The rows of a group lie close to one hidden flat surface of 12 dimensions, which may be shifted away from zero. Surfaces can cross.
In the rows, zero is written as 128.
Known rows, each followed by its group:
[ 85 125 117 156  92 174  92 117 103 196 189 121 161 116 128 130 117]
q738
[169 121 115 142 194  37  54 138 100 113 158 138 150 118 127 109 129]
q763
[151  78 157 103 156 100 104 167 138 168 113 128  88 130 123 123 162]
q511
[127 111  87 113 116 105  98 138 137 103 182  23 153 117 107 125  90]
q763
[129 143 166  89 122 178 157 113 156 114 129 119 129 113  74 130  76]
q126
[103 147 131 134  85 105 133 152 101 139  96 192 158  98  81 134 156]
q738
[139  85  76 136  99 115 124 119 123 157 114 140 115 111 134 130 174]
q126
[ 74 136 107 101 130 120 125 112 132 134 136 116 143 107 138 131  99]
q126
[166 130 116  83 105 116 119 124 155 148 126  89 129 124  77 121 109]
q126
[115 134  89 106 129 174 173  81 145 107 128 114  92 137 133 142  99]
q738
[ 88 132 103 189 150 147 125  96  76 111 169 144 118 119 133 144  91]
q763
[135 131 163 164 174  75 105 162 113 157 132  98 156 160 131 124 130]
q763
[146  99 172 108 141 144 115 157  90  84 144  69  87 136 177 160 111]
q738
[142 113 144 130 156 100 124 149 118 107 101 120 137 149 107 139 126]
q738
[ 93  98 144  87 158 156 111 144 106 143  98 175  62 131 122 147 121]
q511
[117 132 176 151 138 110 162 150 142 138 128 128 175 115 110 130 146]
q126
[164  88  81 146  89 147  65  89  82 121 147 149 107  71  64 122  98]
q126
[ 83 137 146 169 143 152  92 141 100 178 119 145 108 179 154 128 117]
q763
[128  96 134 126 129 156 110 114 132  86 103 174 119 101 121 116 120]
q763
[106 116 119 108 111 146 114 149 142 142 171 116 142 127 170 125 155]
q738
[ 98 117  86 148 167 153 139  94 102 147 207 148 106 121 198 148 139]
q763
[107 152 127 158 119 119 127 110 137 160 106 164 102 114 107 101 118]
q126
[168 164 103 135 131 125 169  93 140 174 122 167  38 136 117 118 148]
q126
[117 142  76 102  73  99 139 115  95 100 112 146 159  78  99 143 127]
q511
[ 94 153  92 124 110 106 141 128 111 127 100 126 131 134 104 139 115]
q763
[136 163 107  95 130 104 127 149  90  78 140 188 126 128 128 145 147]
q126
[112 122 139 154 151 139 166 129 109 145 123 153 115 149 142 153 147]
q126
[138 187  94 159 111  86 191  73 139 155  96 118 118 122 129 121 118]
q511
[192 161 143 180 175  96 132 131 156 162 141 144 109 176 107  96 154]
q763
[143 145 132 123 151 122 140 131 159 126 140 141 111 139 143 111 144]
q738
[131 128 129 173 119 150  91 113 155 125 151  97 124 128  99  88  89]
q763
[ 98 116 107 153 154 103 124 102  88 174 151 134 150 112 148 148 124]
q763
[188 105 167 138 112 117 111  80 124 134  72 165 114  64 171 101 133]
q511
[ 80 221 146 151 143 125  77 150 129 133 122 164 128 190 125  93  85]
q511
[126 180 126 130 153 154 136 107 132 179 174 156 123 160 128 128 118]
q763
[132  96 168 119 149 178 129 115 146 156 136 122 127 128 120 129 110]
q738
[124 109 121 124 164 136 134 129 129  96 118 102 111 167 160 144 119]
q738
[ 67 130 134 121 135 147 152 131 143 128  72 130 130 157 124 138 113]
q126
[112 161  47 139 137 113 163 116 135 163 122  91  60 206 168 139 146]
q738
[ 79 128 118 134 177 119 138 137 143 109 128 130  97 132  72 127  91]
q511
[113 122 142 170 141 150 150 146 120 106 133 105 161 163  92 146 118]
q126
[ 87 176 171 131 175 111 132 133 130  95 175 102 213 125 162 130  87]
q511
[ 54 127 131  40 133 182 128 189 185 123 178 125 139 158 121 131 136]
q511
[140 142 144 135 135 142 178 118 149 138 112 140  93 142 150 128 150]
q738
[ 90 132  91 171 147 157 129 101 152 192 121 117 154 199 137 122 128]
q738
[141 105 127 145 150 145 140 112 160 117 167  80 153 135 157 126 126]
q738
[134 101 108 123 124  92 132  87 139 169 109 100 171  79  87 130 109]
q763
[147 136 148 131 148 135 115 110 128 222 157 154  73 126 162 114 142]
q126
[143 147 141  74  94 155 113 143 171 123 129 127 140 128 102 106 123]
q126
[153 169 101 136 143  86 172 103  84  95  92 115 172 168 155 165 126]
q511
[127 161  87 170 117 135 147  61 142 156 143 112 110 122 144 110  98]
q511
[ 72 118 134 159 130 140 116  96 121 103 127 163 133  65  96 115  82]
q511
[119  92  72 162  96 122 146 113 155 135 127 164 159  99 132 113 195]
q738
[120 124 125 130 129 117 118 128 152 143 146 133 123 109 133 108 136]
q511
[155 113 109 161 130 117 164 137 107 101 193 129 169 112 109 157 168]
q763
[116 143 114 118 145 174  94 112 103 167 130 148  76 181 167 135 104]
q511

New rows, each followed by its group:
[130 103 154  70 116 142 111 117  94 135  76 179  87  80 136 143 116]
q511
[ 71 172  42  72  98 100 100 142 111 106 182 164  89  91 108 124 118]
q511
[108 108 114 152 166 129 134 143 116  19  99 135 134 153 103 144 107]
q126
[107 128  69 103 108 116 151 114 171 142 121  83 127 138 126 120 129]
q126
[ 74 106 124 112 141 176 121 124 125  90 139 163 136 112 142 141 113]
q511
[ 69 126  87 137  87 122 138 127 108 162 103  99 179 134  99 150 121]
q126
[118 152 113 120 152 122 146 114 132 114 177 170 124 105 138 125 135]
q738
[109 145 138 105 134 192  88 133 136  72 131 155 112 158 112 116  82]
q126
[154 150 164 176 197 139 146 122 132 154 117  91  75 203  75 130  75]
q126
[ 83 114 133 138 128 134 128 139 126 124 127 128 145 122 162 133 140]
q763
[ 76 165  77 125 104 159 123 131  59 118 141 166 130 171 124 170 119]
q126
[ 99  89 105 143 104 131 143 122 132 136 111  83 126 116 130 140 133]
q763
[135 140 144 164 141 116 155 136 141 133 177  88 166 131  95 131 121]
q126
[134 158 149 146  76 116 122 165  61  78 112 162  79  99 155 141 144]
q738
[122 157  82 138 180  94 102 123 140  77 198 169 119 129 180 101 142]
q738
[105 175 136 103 123 130 126 148 130 139 125 116 148 169  99 132 103]
q126
[ 89 107  99 204 186 156 135  71 107 108 188 124  82 114 181 131  93]
q763
[158 109 146 161 138 154 118 107 130 101 131 158 109 106 123 112 124]
q738
[132 104 137 137 142 140  81 150 146 100 122 132 131 157 134 106 132]
q126
[ 83 116 118  49 113 106 123 188 115 156 125 116 141 139 122 162 156]
q738
[122 129 126 115 142 142  88 134 153 131 183 167 125 113 144  99 142]
q738
[ 65 156 110 177 136  93 117 140  89 173 130 133 137 152 167 134 139]
q763
[135 102 117 148 133 125 116 124 126 138 154 150 130 106 133 123 153]
q738
[ 88 102 153 198 168 139 126  78 124 117 140 127 152  79 135 116  75]
q763
[113 139  88 174 139 108 161 120 154 173 123 134 142 170 153 118 180]
q738
[106 121  78 157  97 150 162 102 144 172 139  84 100 138 133 131 135]
q763
[102 151 129 148 141 128  94 137 104 171 184 149 132 135 148 125 133]
q738
[124 161 140 122 156 149 156 116 182 117 166 141 128 140 169 106 135]
q738
[105 133  91  24  75 143 100 107 132 179 125 120 139  90 123 133 104]
q126
[103  95 173 142 169 116  90 126 142 158 141 155 128  80 182 100 136]
q126
[192 169 140 111  89 108 119  85 103 181 104  94 158 131 159 135 110]
q511
[102 149 105 169 107 151 112  88 109 109 140 146 165 118 149 118 106]
q511
[128 100  93 124 137 143 135 108 119  68  85 108 115 150 116 144 101]
q738
[125 140 178 104 158  63  88 134 118 152 115 177 133  59 134 105 121]
q126
[152 110 135 113 163  96 110 150 108  93 106 125 119 133  91 140 110]
q738
[104 104 106 190 106 186 156 107 175  93 180 119 143 111 124 104 139]
q126
[131 164 111 135 142  57 135  97  85  98 116 129 135  86 103 138  80]
q511
[106 151  78 127  69 145 164  99 149 135 130 126 131 104  86 123 121]
q126
[173 123 121 184 169 136 128  76 142 163 162 161 110 120 112 104 129]
q763
[114 136 102 112 122 134 143 135 105  71 136 137 152 125  99 153 116]
q126
[ 77 151 124  97 155 156 139 135 153  83 130 130 150 169 176 134 117]
q738
[132 150 146 126 119 115 133 147 129 120 114 143 146 131  85 128 124]
q126
[118 131 175 135 103 132  82 190 141  91 122 112 181 154 164 104 146]
q738
[ 83 113  89 139 158 142 149 118 138 173 110 159 111 175 173 140 171]
q738
[115 136 125 129 140 147 108 122 131  96 131 178 122 126 131 114 122]
q738
[142  57  99 161 134 134  92 135  20 130 158 146 138 114 109 188 146]
q763
[154 149 120 149 114 108 159 127 125 127 118 139 121 127  72 130 133]
q126
[130 172 108 126  99 150 143  88 138 164  97 161  97 145 174 116 131]
q511
[ 90 134  52  94 101 135 106 123  96 119 127  81 155 162  89 161  87]
q126
[163 123 135  99 113 132 103 126 170 133 107 169  90 113 130  88 148]
q126
[102  97 116 120 135 175 156  87 104  88 120 204 126  75 130 153 124]
q763
[182  66 162 122 194 104 155 132 174 184  98 157 106 131 103 122 178]
q738
[136 148  85 150 141 119 176 103 168 103 152 123 116 139 173 116 157]
q738
[114 118 138 133 156 166 108 104 134 134 156 154 120 121 154 121 112]
q763
